The rows are grouped in 3 different ways at once. Each group adds its own fixed numbers to the row, and there is some noise. The rows also spread widely along 11 directions, which tell nothing about the answers.
(in the rows, 128 means zero)
Some rows, each with its group in each grouping after it:
[165 117 179 128 134 153  97 154 135 123 129 153 108 138 130 133  90 158
 131 118 139  83 140 149 127 130 154 107 162 108 126 141 168  58 108 123] => muvos Vog J73
[133 175 111  85  86 125 133 109 120  96 131 119 156  76  80 175 108  81
 112 140  97 158  81 128 153 103 107 154 122 117 108  85 126 163 147 111] => Zube vobur J734
[168 116 115 122  93 106  95 108 104 117  93 144 119 108 130 135  75 103
 135 168 104 132 113 135 106 112  89 125 126 104 106  97 148 121 111 119] => vid Vog J73
[114 152 120 122 130  94 142 119 108 146 143 148 145  89  98  72 123 118
 131 128 103 149 136 120 127 113  92 144 100 135 112 100 110 138 118 120] => Zube vobur J734
[122 140 167  93 136  84 169 131  86 113 164  87 142 126 136 157 105 104
 175 127 102 144 135  93 128 117  69 143 140  98 122 101  98 111 139 210] => muvos Zozez J636
[146 148 169 124 115 156 120 145 124 101 140  90 106 104 133 123 128 174
 103 148 109  98 136 146 140 127 114 109 111  83 145 126 122 111 108 131] => vid saze J636
[139 159 204  73 142 162 126 160 109  80 176 112 117 122 125 175 119 127
 107 126  94 126 131 170 120 122 101 132 124  98 135 148 101 116 126 150] => kat saze J636
[140 127 174 103 109 147  81 122 119 107 113 184 142 135 122 167  36 132
 121 155  91 107 124 147 132 131 120 112 157 125 144 110 180  66  93 153] => mir nale J73
[166  97 129 148 138  93  88 138 117 166  91 188 121 141 158  77  95 132
 123 138 130 122 152 139 101 130 120 122 134 146 111 142 163  92  97 107] => kat pel J73
[143 137 157 110 157 121 144 151 125 118 142 123 131 129 120 156 112  91
 132 122 152 140 150 153 140 126 131 135 141 109  97 130 113 130 148 108] => mir nale J636
[163  93 169  91 112 131 110 156 121 116 146 122 134 171 153 181 117 114
 131  85 134 122 116 150 132 106 146 116 188 129 110 147 176  86 143 148] => muvos pel J636
[101 148 178  76 173  94 147 136 103 108 174 144 139 136 128 186  70 112
 142 164 138 118 129 173 147 132 164 124 124 110 106 131 107 127 169 160] => muvos Zozez J73
[145 105 136 140 160  76 175 137 104 152 134  98 109 143 139  96 140 116
 157 113 181 140 167 147 143 123 142 117 132 116  80 114 116 130 163 109] => Zube saze J636
[131 152 103 109 121 121 110 104 126 135 128 171 157  91  80 157  86  87
 118 138 121 148  97 108 143 136 126 143 130 143 103  90 149 118 147 108] => muvos Vog J73
[180 125 167 120 108 128 122 140 131  71  85  91 123 141 142 213  72 122
 120 169 137 109 117 142 148 130 145 102 163  76 119 118 160 111 133 141] => mir saze J734
[187 106 142 141  91 109 120 147 103 161  88 114 103 122 170  63 118 137
 178  86 119 127 147  94 109 109  68 141 161 107 124 104 173  78  78 145] => kat nale J73
[147 126 143  87  60 132 133 143 128  92 138  57 161 123 150 195 150 117
 110 105  99 146  81 127 135  97  98 125 165  99 134 116 137 154 155 161] => Zube vobur J636
[140  92 161 144 111 155 103 140 136 134 129 113 144 151 150 108 134 189
  92 115 108 112 145 118 125 146 109  83 150 118 151 135 155  77 112 149] => mir saze J636
[101 150 122 111  81 110 123 118 114 141 128 116 144  99 140 109 112 174
 127 143 105 108 104 141 158 120 145 115 121 123 145  89 152 135 129 146] => Zube nale J73
[135  98 125 148 138  93 127 136 126 150  98 139 145 144 166 115 127 140
 101 135 149 137 148 144 124 141 144 107 132 135 116 138 128 144 149 109] => kat nale J636
[145 173 145 157 131 131 130 171 143 157 141 117 147  77 119  75 161 146
 129  86 121 121 145  79 120 130 102 147 125 117 143 129 128 102  90 126] => Zube Vog J636
[145 158 123 139 106 139 113 132 140 133 128 130 136  79 110  88 128 140
 117 137 104 134 130  83 131 134  73 139 109 110 134 110 116 122 101 120] => muvos vobur J73
[135 126 114 137 102 130 108 105 127 155 118 131 123 111 120  84 123 161
 115 139 131 116 115 117 156 139 137 112 117 118 118 102 145 112 135 100] => muvos Zozez J73
[112 176 164 114 173 120 196 143 134 116 164  87 153  86 117 159 129 134
 132 133 127 142 157  81 147 145 104 136 145 101 130 127  58 132 160 166] => kat nale J73
[138 122 143 113  75 135 147 121 112 100 133  44 116 116 147 146 119 183
 132 128 122  86 119 126 177 100 137 105 164  72 138  82 159  95 147 164] => vid vobur J636
[143 124 175 118 129 166 101 155 160 122 147 153 185 121 131 158 132 136
  69  93  89 148 129  97 103 146  89 124 168 138 150 172 126  96 119 150] => kat vobur J73
[145 149 162 136 118 136 148 130 148  74 121  83 168 104 118 200 116 134
  91 165  86 143 133  71 121 139  68 116 153  90 152 126  74 126 136 175] => Zube vobur J636
[109 135 207  83 128 146 138 139 102 135 201 116 121 132 127  98 131 181
 144  96  85 103 139 157 127 110 104 112 141 114 144 131 115  75 121 176] => Zube Zozez J73
[119 142 137 120 108 117  95 129 128 139 134 162 161 112 131 120 110 157
 100 150  86 122 111 124 119 129 119 117 125 146 147 131 140 115 106 148] => Zube pel J73
[165 117 139 149  92 134 118 126 121 131 109  86 113 111 150  81 134 173
 127 147  99 123 141  89 114 131  56 106 123  87 137 113 123 105  93 147] => vid saze J73
[119  93 133 170 134 100 157 136 148 162 127  98 163 134 160  84 155 194
 109 116 144 120 161  94 134 144 136  87 156 123 134 135 118 112 150 147] => Zube vobur J73

New rows. What belongs after each?
[106 139 152 116 128  77 123 155 116 115 124 138 162 131 167 164  83 141
 117 156 134 102 120 175 144 121 181 115 131 122 140 125 161 135 136 161] => Zube vobur J636
[115 138 173 108 120 130 135 153 130 118 157 115 175 127 139 162 135 142
 110 104  99 139 123 123 123 126 114 119 155 130 147 138 121 121 133 170] => Zube nale J636
[122 159 142 130 151  81 162 147 126 139 135 100 159 103 145 134 101 139
 160 140 141 110 150  71 159 136 132 135 153 105 131 110 132  97 128 188] => mir pel J73
[189 151 151  88  78 138  99 144 114  85 110 113 114 112 126 175  92 101
 140 137  93 123  90 127 124  97  94 146 146  96 121 116 157 113  95 141] => muvos pel J734
[128 125 120  92 126 112 118 136 102 161 161 132 114 117 125  67 143 106
 137 111 139 149 125 182 130 117 111 136  90 127  87 114 134 155 134  87] => mir saze J73
[146 148 179 134 156 149 139 116 108  94 133 132  93 118  83 141  60 157
 136 167 113  96 171 103 155 146 107 107 135  96 134  89 121  41 111 151] => muvos saze J636
[104 123 126 114 114 130 150 119 116 140 157  82 135 110 135  97 155 182
 107 112 119 117 134 132 161 119 131 111 131 112 133 103 123 124 160 138] => kat vobur J636
[135 117 142 155 160 135 139 114 152 133 123 146 135 128 106 127 122 154
  87 161 141 136 161 134 133 156 140  90 138 129 110 140  80 128 161  82] => Zube nale J73
[196 116 134 121 115 120 100 144 138  91  80 125 133 135 132 185 104  63
 101 159 136 163 112 149 104 131 100 126 131 100  87 140 131 165 131  85] => mir saze J734
[ 98 185 155  93 136 125 124 148 109 112 165 137 142  79 120 120 113 139
 109 140  88 118 129 147 134 117 107 152  91 112 150 119 107 134 111 151] => kat vobur J636
[105 128 166 106 144 180 128 100 147  78 171 129 154 125  80 195 114 160
  51 169  82 131 134 127 143 151 109  88 136 120 143 135  68 114 174 136] => muvos vobur J636
[109 154 173 110 101 153  92 154 115 134 152 139 139 110 141  83 110 191
 122 116  72  88 132 136 133 124 102 122 122 115 179 114 161  78  66 172] => mir nale J636
[135 133  89 170 129  96 170  89 133 157  87  75 127  94 122  99 134 169
 118 165 166 119 143  76 184 154 155 106 135  96 104  82 111 127 185 101] => kat Zozez J73
[107 155  99 139 121 147 125  96 134 129 131 121 130  89  85 114 130 172
  79 170 125 121 117 120 176 154 148 104  84 122 128  89 115 138 159  91] => muvos saze J636
[126 177 121 106  84 106 119 140 103 114 133 102 127  75 134 106 117 127
 145 147  93 123 106 112 139 108  81 157  88  89 141  86 129 151  98 156] => muvos vobur J636
[104 129 155 150 153  81 141 151 139 142 130 135 185 132 162 129 118 183
 104 140 121 108 141 108 127 142 166  97 148 143 153 155 132 113 129 178] => Zube pel J734
[144 154 112 122  93 103 166 114 104 122 113  67 104  91 118 120 122 130
 163 143 138 124 126 121 171 105 124 136 127  87 107  62 125 141 146 117] => Zube nale J636
[167  80 128 151 116 131  99 125 123 139 108 127 103 138 143  91 132 160
 104 136 133 109 145 157 109 119 126  92 133 107 110 128 143 106 125  87] => vid Vog J636
[123 119 113 131 101 112 137  74  85 119 109 111 107 121 104 117  72 164
 144 175 109 107 131 103 168 136 113  98 123 108 127  47 151  79 135 156] => muvos saze J636
[158  93 170 116 124 132  61 149 131 108 117 203 153 162 141 158  89  99
  75 138  92 143 127 188  74 123 105 112 133 151 127 167 144 119 101 111] => Zube vobur J636
[176  90 137  98 101 120  95 130 127  79 109 124 126 144 158 190 103  90
  87 184 119 150 109 194  96 111 100 106 127  92  95 155 105 183 149  98] => vid vobur J73
[ 89 154 160 105 141 133 106 134 114 128 173 161 150 116 118 114 108 178
 102 144  77 104 132 128 131 134 118 117 108 141 159 131 123  91 106 172] => muvos pel J636
[164 127 176  89 114 138 123 163 138  82 140  85 126 144 151 206 125 137
 111 129 130 113 102 160 137 109 158 110 166  96 119 162 135 131 148 143] => muvos pel J734
[140  80 179 115 136 157 143  99 131 135 159 115 159 161 105 156 114 146
 116  95 107 139 149  84 142 146  92  88 205 127 119 123 128  38 164 163] => mir Zozez J73
[146 103 162 122 122 103  93 171 116 133 104 153 139 155 192 130 108 138
 110 119 131 115 131 184 104 122 147 115 134 125 133 160 167 129 112 133] => kat nale J636
[146 128 152  89 139 136  99 124 121  83 133 170 135 126 105 198  69  77
  89 155 122 138 118 190 132 116 137 127 130 124 100 129 134 128 147  92] => vid vobur J636
[ 92 167 164 142 161 106 127 159 132 151 163 143 147 100 151  70 133 210
 111 156 106  91 156 131 122 143 140 112  99 127 166 155  99 117  96 163] => Zube pel J73
[165  85 130 150 106 175 113 106 140 147 136 103 104 124 112  61 174 179
  85 115 117 138 147 117 121 140  76  89 128 116 112 130 107 102 131  77] => vid saze J73
[114 130 159 109 156 120 131 115 111 134 141 163 144 129 106 137  90 143
 104 129 123 116 134 155 150 135 164 115 139 137 116 125 140  90 153 125] => kat Zozez J734
[148 107 154 127 106 181 120 105 143  96 132 101 145 127 100 191 120 169
  74 130 108 110 120 112 150 135 134  84 180 109 137 118 138  73 162 129] => vid Vog J636
[162  99 169 108 153 119 129 138 124 100 131 136 126 162 124 202  99  91
 115 134 154 134 135 189 117 118 162 103 168 117  88 146 124 118 174 100] => Zube Vog J636
[ 83 152 142  61 103  93 106 146 103 147 171 165 215 112 155 156 106 112
 120  87  61 152  81 107 115 119 101 154 147 171 157 132 174 111 113 224] => kat pel J73
[164 158 120 130  81 156  75 151 160 131  99 134 148  95 123 128 129 149
  82 120 124 104  91 124 156 125 164 127 139 124 134 130 191 115  98  87] => mir pel J734
[144  45 170 105 143 126 109 120 100 125 137 156 127 197 151 147 108 131
  93 116 121 144 145 192 102 133 123  83 155 147 102 152 144  93 161 124] => kat saze J636
[180 135 122 127  44 141  57 168 139 141  89 134 159 105 153 115 122 107
 117  70 103 129  86  98 124 106  92 155 154 121 146 112 233 100  63 127] => mir vobur J636
[138 176 118 114 129  91 145 102  96 127 109 154 142  77  80 144  55  94
 157 139  99 133 126  67 158 117 108 166 145 134 117  65 159  75 111 157] => kat pel J734
[137 148 157 103 137 122 144 158 122 144 161 111 139 113 126 119 126 107
 153  81 154 134 137 122 153 127 129 143 145 116 104 118 157 101 131 137] => mir saze J73
[167  72 149 158 156 100 135 130 113 142 118 117 110 162 152  86 126 143
 141 144 124 130 191 109  97 128  70 102 150 112 107 136 104  86 119 138] => mir pel J636
[149 113 130 137  99 106  68 153 124 151  97 151 147 134 171  89 127 126
 100 139 114 129 115 158 101 130 111 121 101 121 131 143 162 145  95 110] => mir Zozez J636
[108  96 138 116 116 115 139 104 110 145 151 118 159 142 133 119 131 160
 110 128 104 144 126 127 128 139 108  89 141 141 126 117 121 118 156 156] => Zube saze J73
[157 163 124 116  94 138  82 148 130 127 115 132 128  87 127 104 120 113
 115 147 110 137 104 135 124 131  91 144  91 104 126 115 150 145  85 102] => mir saze J73
[156 113 153 116  67 134 110 113 108 115 106  94 105 140 142 137 104 166
 124 136 115  90 103 163 158 104 149  95 151  96 129  91 175  91 134 130] => Zube Zozez J636
[130 107 108 116 117 112 124 115 113 171 141 148 141 117 121  85 133 111
 130  92 137 152 128 139 138 118 124 130 134 148  89 105 150 127 145  92] => vid nale J73
[141 134  81 126  99 109 112  92 130 140  96 136 167 105  95 154 107  77
 102 136 136 157  94 103 167 136 134 135 130 135  94  82 159 134 165  85] => mir Zozez J636
[118 154 119 129 164  66 182 126 103 129 137  82 114 103 133 115 112 133
 159 181 156 109 163 119 166 125 138 131 111  88 103  91  87 140 158 142] => mir pel J636
[132 119 112 120  99  97  93 133 116 140 123 145 161 107 154 106 128 123
 105 155  88 148 108 134  79 125  72 124 101 122 127 134 121 161 108 137] => vid Vog J73
[122 139 129  76  84  84  95 153  87 132 145 137 147 126 169 132 109 107
 146 121  92 129  84 152 115  96 110 150 115 134 134 118 173 141 102 178] => muvos pel J636
[173  86 135 158 127 119 152 117 122 133 107  92 103 142 132 106 145 136
 133 131 145 143 166 123 121 124  97 100 150 103  97 117  93 123 153  95] => Zube nale J636
[135 121 199 136 160 145 133 156 148 145 151 131 165 137 146 134 129 174
 100  89 120 114 158  89 126 156 130 107 181 128 151 169 130  55 130 169] => kat Zozez J73
[118 150 163 136 151 110 145 168 122 145 156 113 133 115 145  92 143 165
 128 110 142 111 152 143 138 134 147 118 116 117 140 137 129 118 119 138] => Zube saze J636
[ 91 126 140  90 139 114 161  85 101 123 168 120 158 118  93 164  77 137
 142 149 103 124 131 106 160 132 115 110 160 120 119  74 122  81 174 183] => mir Vog J73
[133 124 173 147 137 141 128 139 140 139 143 125 143 125 132 101 132 185
 106 128 108 117 154 106 118 153 105  96 140 125 148 142 119  87 109 153] => Zube saze J73
[133 100 137 111 109 162  93 102 129 127 145 159 151 136  90 145 135 130
  72 117  86 148 109 153 109 126 106 100 142 152 119 127 127 109 148  96] => Zube Vog J636
[153  88 176 116 135 145 139 131 140 104 131 109 146 155 141 194 102 150
  98 118 137 118 143 127 144 133 145  91 202 110 120 142 139  80 172 148] => kat vobur J73
[116 143 177  92 125 141 154 151 109 145 187  95 114 109 130  95 134 172
 160  69 136  96 144 147 166 104 148 131 154 104 124 115 150  81 126 149] => vid nale J73
[120 123 147 111  96 107  66 172 139 123 119 165 208 135 182 164  99 120
  82 124  93 131  99 141 103 131 122 125 136 140 162 153 188 136  96 174] => mir vobur J636
[174 163 121 141 112 117 141 134 130 105  86  79  96  85 118 134 101 134
 144 172 152  94 127 129 160 115 146 128 128  58 106  87 133 132 129  98] => mir Vog J734
[162  74 149 122 131 138 158  92 112  99 135  90  94 155 103 145 125 128
 119 145 130 141 158 154 133 109  96  90 161  99  86 107  83 114 182  99] => Zube vobur J636
[126 159 138 101  91 127  79 134 103 132 129 167 154  98 119 127  72 125
 133 121  80 107 102 127 131 114 111 144 128 129 149  86 200  77  79 160] => mir Vog J636
[141  78 169 110 151 112 129 165 130 133 150 126 139 170 162 127 133 125
 118  92 160 125 151 194 124 113 160 105 157 122  92 167 147 128 152 113] => mir vobur J734
[ 98 167 143  65 155  86 144 151 115 120 185 140 168 114 133 191 105  84
 134 135 135 146 104 150 143 124 155 152 126 138 107 140 114 162 166 160] => muvos pel J73
[146 130 151 128  96 135 146 138 120 138 131  82 134 109 133  89 137 166
 155  92 101 119 140  79 138 115  78 124 160  97 141  99 143  85  97 168] => mir nale J734
[144 126 146 130  92 167  96 133 127 153 134 127 138 113 124  86 150 187
  94  82  85 107 126  90 138 124 105 117 158 139 158 122 170  55 101 141] => kat pel J636
[161 105 137 107 129 138 132  95 127 103 110 148 165 134  83 218  88  84
  97 120 116 161 112 109 132 130 126 117 192 139  93 113 142  92 179 121] => kat Vog J734
[158 113 155 163 133 120 126 146 161 110 100 111 162 132 157 172 126 157
  89 169 123 127 137 105  94 154 117  89 158 101 139 162  95 131 138 143] => Zube Vog J73
[122 143 157  83 106 105 117 138 104  96 142 134 177 116 134 194  69  94
 128 124  88 134 107 117 133 107  98 146 155 122 141 105 165  99 116 197] => vid vobur J636
[127 225 155 111 135 140 174 126 118 103 163  69 101  49  70 126 131 142
 142 155 117 109 132 112 182 120 119 153  97  70 128  82  70 129 138 116] => Zube Zozez J636
[150 128 129 132 129 117 129 137 107 155 146 130 115 111 112  51 165 109
 136 101 114 165 148 126 102 119  58 140  95 130 103 118 102 135 108  95] => Zube saze J636
[152 117 170 117 135 183 124 104 123  88 153 116 118 126  87 155 121 145
  81 151  82 140 149 120 121 140  61 100 132 107 125 124  83  87 133 123] => vid saze J636
[102 125 117  98 134  80 136 104  92 123 137 154 167 119 122 154  86  87
 117 147  94 164 124 129 125 123  88 139 121 142 113  98 116 141 157 158] => kat vobur J636
[134 115 111 136 118 100 119 148 127 160 127 108 140 120 167  71 157 142
 119 131 141 142 130 138 120 137 108 116 100 115 114 130 127 166 127 112] => mir saze J73
[175 145 109 158 135 102 128 109 118 133  76 132 118  94 110 109 112  96
 116 171 127 154 143  94 123 139  83 143 104 104 102 103  97 135 129  82] => kat Zozez J636
[113 163 140 103 100 134 114  97 111 101 120 159 148  97  87 157  68 143
 104 166  75 122 103 142 151 124 128 118 124 132 142  83 137 115 119 135] => Zube nale J734
[130  81 138 100 103 153 132  80 121 101 141 113 160 159  97 202 119 125
  75 133  95 164 106 132 136 137 107  82 166 142 112 108 118 111 191 134] => Zube saze J636
[149 169 125 138  99 139  96 126 136 128  98 165 163  89  87 150  88 109
 104 119 109 136 104  86 151 144 129 142 133 146 139  89 189  84  99 115] => Zube saze J636
[107 163 182  59 130 143  97 145 119  87 169 179 173 115 102 199  58 101
  96 131  81 121 102 176 139 114 136 138 136 132 138 127 159 106 116 156] => mir vobur J734
[163 151 169  91 126 120 106 170 118 125 136 161 143 114 125 152  68  65
 161  89 135 127 128 137 133 106 118 167 162 120 109 120 191  83  92 140] => mir vobur J73
[164 113 139 131 109 135 120 134 124 143 120 112 104 118 129  78 117 144
 146 109 140 109 150 128 145 112 104 125 149  96 110 101 159  86 111 109] => mir vobur J73
[143  83 112 142  95 107  98 120 119 148 101 139 122 148 152  98 115 154
 106 129 149 109 125 184 145 112 174  96 135 131 110 109 182 122 142  85] => Zube vobur J636
[159  97 175 103 130 115 117 123 102  84 112 141 130 160 138 189  58  93
 136 166  94 140 144 149 103 121  72 115 156 106 116 115 122 104 123 162] => mir nale J636
[152 107 177 154 133 108 140 131 117 111 109  93 108 148 157 132 104 180
 129 175 122  93 159 135 127 132 124  87 143  82 138 127 108  94 127 155] => Zube Zozez J636
[113 117  99 135 154  79 153  84 114 134 103 155 159 122  97 146  78  98
 121 174 139 155 142 123 156 145 139 114 132 139  84  84 117 141 173 104] => mir nale J734
[123 109 161 139 141 126 103 165 136 124 133 116 135 149 182 107 144 189
  78 161 129 105 143 182 115 150 141  80  97 103 144 166 115 150 125 128] => mir saze J636
[106 122 123 116 107 112 124 123 118 106 134  99 138 125 153 137 121 168
  97 179 112 115 116 156 141 127 130 101 103 100 137 115 107 163 154 146] => muvos vobur J636
[100 100 146 123 139  88 108 135 102 161 155 166 151 150 160  72 133 167
 112 134  91 125 146 159  95 123 110 104 112 159 140 148 120 116 113 156] => Zube pel J636
[ 95 104 124 132 148  51 163 124  81 156 138 105 146 126 171  77 134 158
 150 149 108 132 155 119 102 124  88 115 110 113 130 111  96 139 143 190] => kat Vog J636
[106 189 120 137 134  98 133 166 121 162 146 116 137  58 142  47 148 176
 137 121 135  90 129 136 145 118 160 142  80 103 137 120 144 143  97 122] => vid Vog J734
[108 146 114 132 115 135 130 133 144 174 146 145 162  94 102  74 166 158
  99  71 135 135 117 126 158 129 167 126 129 159 122 116 155 129 137  83] => Zube nale J734
[189 147 165  92 112 145  98 162 135  76 123 125 117 123 129 192 112  93
 110 148 111 133 103 156 107 109 114 138 134  97 110 161 119 146 112 110] => muvos pel J734
[118 161 143 131 130 110 103 178 142 148 137 157 192 110 149 128 140 122
  89  98 122 147 110 124 116 145 139 137 114 154 148 155 155 144 106 137] => Zube saze J636
[100 144 189 118 170 119 128 152 119 148 165 166 166 127 128 118  75 158
 136 112 116 105 160 108 139 155 129 119 149 138 150 125 163  46  99 192] => mir saze J73
[147 119 132 120 118 115 145 118 103 109 105  84  95 130 140 151 101 149
 124 156 157 102 130 163 170 125 169 103 135  90 107  93 150 119 168 115] => kat saze J636
[168 141 157 148 137 116  98 179 144 125 100 155 133 121 158 119 129 115
 105 142 136 136 143 163  95 133 124 130 111 118 125 166 116 158  94  86] => Zube nale J636
[110 171 122  81 100  76 116 127 104 113 126 137 172  99 142 178  62 101
 140 177  91 124  90 123 142 119 117 145 124 119 139  93 159 137 117 191] => mir pel J73
[137 119 143  95 153 108 141 148 115 125 155 117 132 133 135 158 142  94
 116 113 151 146 128 182 119 115 147 128 131 116  89 145 105 158 181 102] => kat Vog J636
[105 124 142 151 116 131 138 167 170 137 142  67 199 121 175 134 174 200
  74 108 130 110 132  86 151 152 148  93 157 108 169 151 135 131 148 175] => mir vobur J636
[178 150 109 134  86 162 111 109 161 111  93 113 152  83  89 197 103 110
  95 125 143 124  88  82 170 134 156 126 180 106 109  93 175  98 154  88] => vid Vog J73
[119  98 157 142 180  86 159 136 125 133 132 138 162 147 147 139 107 140
 118 137 144 137 169 132 121 141 142  97 152 132 108 149 104 123 156 145] => vid nale J734
[155 120 123 153 109 113 113 116 122 128  90 111 114 127 138 117 112 153
 116 169 129 114 130 115 141 139 125 105 118  97 125 107 131 121 128 115] => muvos Zozez J636
[147  71 114 150 111  88  88  93 115 134  70 162 165 164 149 145  75 114
  96 174 112 143 125 121 113 148 110  94 143 136 117 111 159 109 139 130] => mir Zozez J636
[107 189 137  99  77 120 101 151 132 130 142 123 174  83 145 140 115 164
 113 135  84 101  76 116 148 120 141 138 128 130 171 118 168 126  97 178] => Zube pel J73
[138 111 104 164  94 146 128  95 144 125 102  85 139 104 118 117 132 194
  77 152 125 105 136  89 172 137 137  87 145 102 136  91 137 101 153 109] => vid vobur J636
[120 136 169  93  77 145  92 152 116 121 156 130 156 121 141 131 118 158
 111  88  77 109 102 150 133 103 118 125 148 131 159 121 184  89  99 168] => Zube vobur J636
[158 124 115 147 102 138  99 162 152 145 114  99 123 110 154  74 174 147
  93 116 150 119 131 152 135 124 132 121 107  99 116 139 138 159 121  67] => mir vobur J636
[139 107 148  87 120 116  97 114  91 135 141 170 132 149 110 138  78  80
 136 112 110 141 123 166 132 110 112 135 140 139  99 102 170  86 130 122] => mir Zozez J636
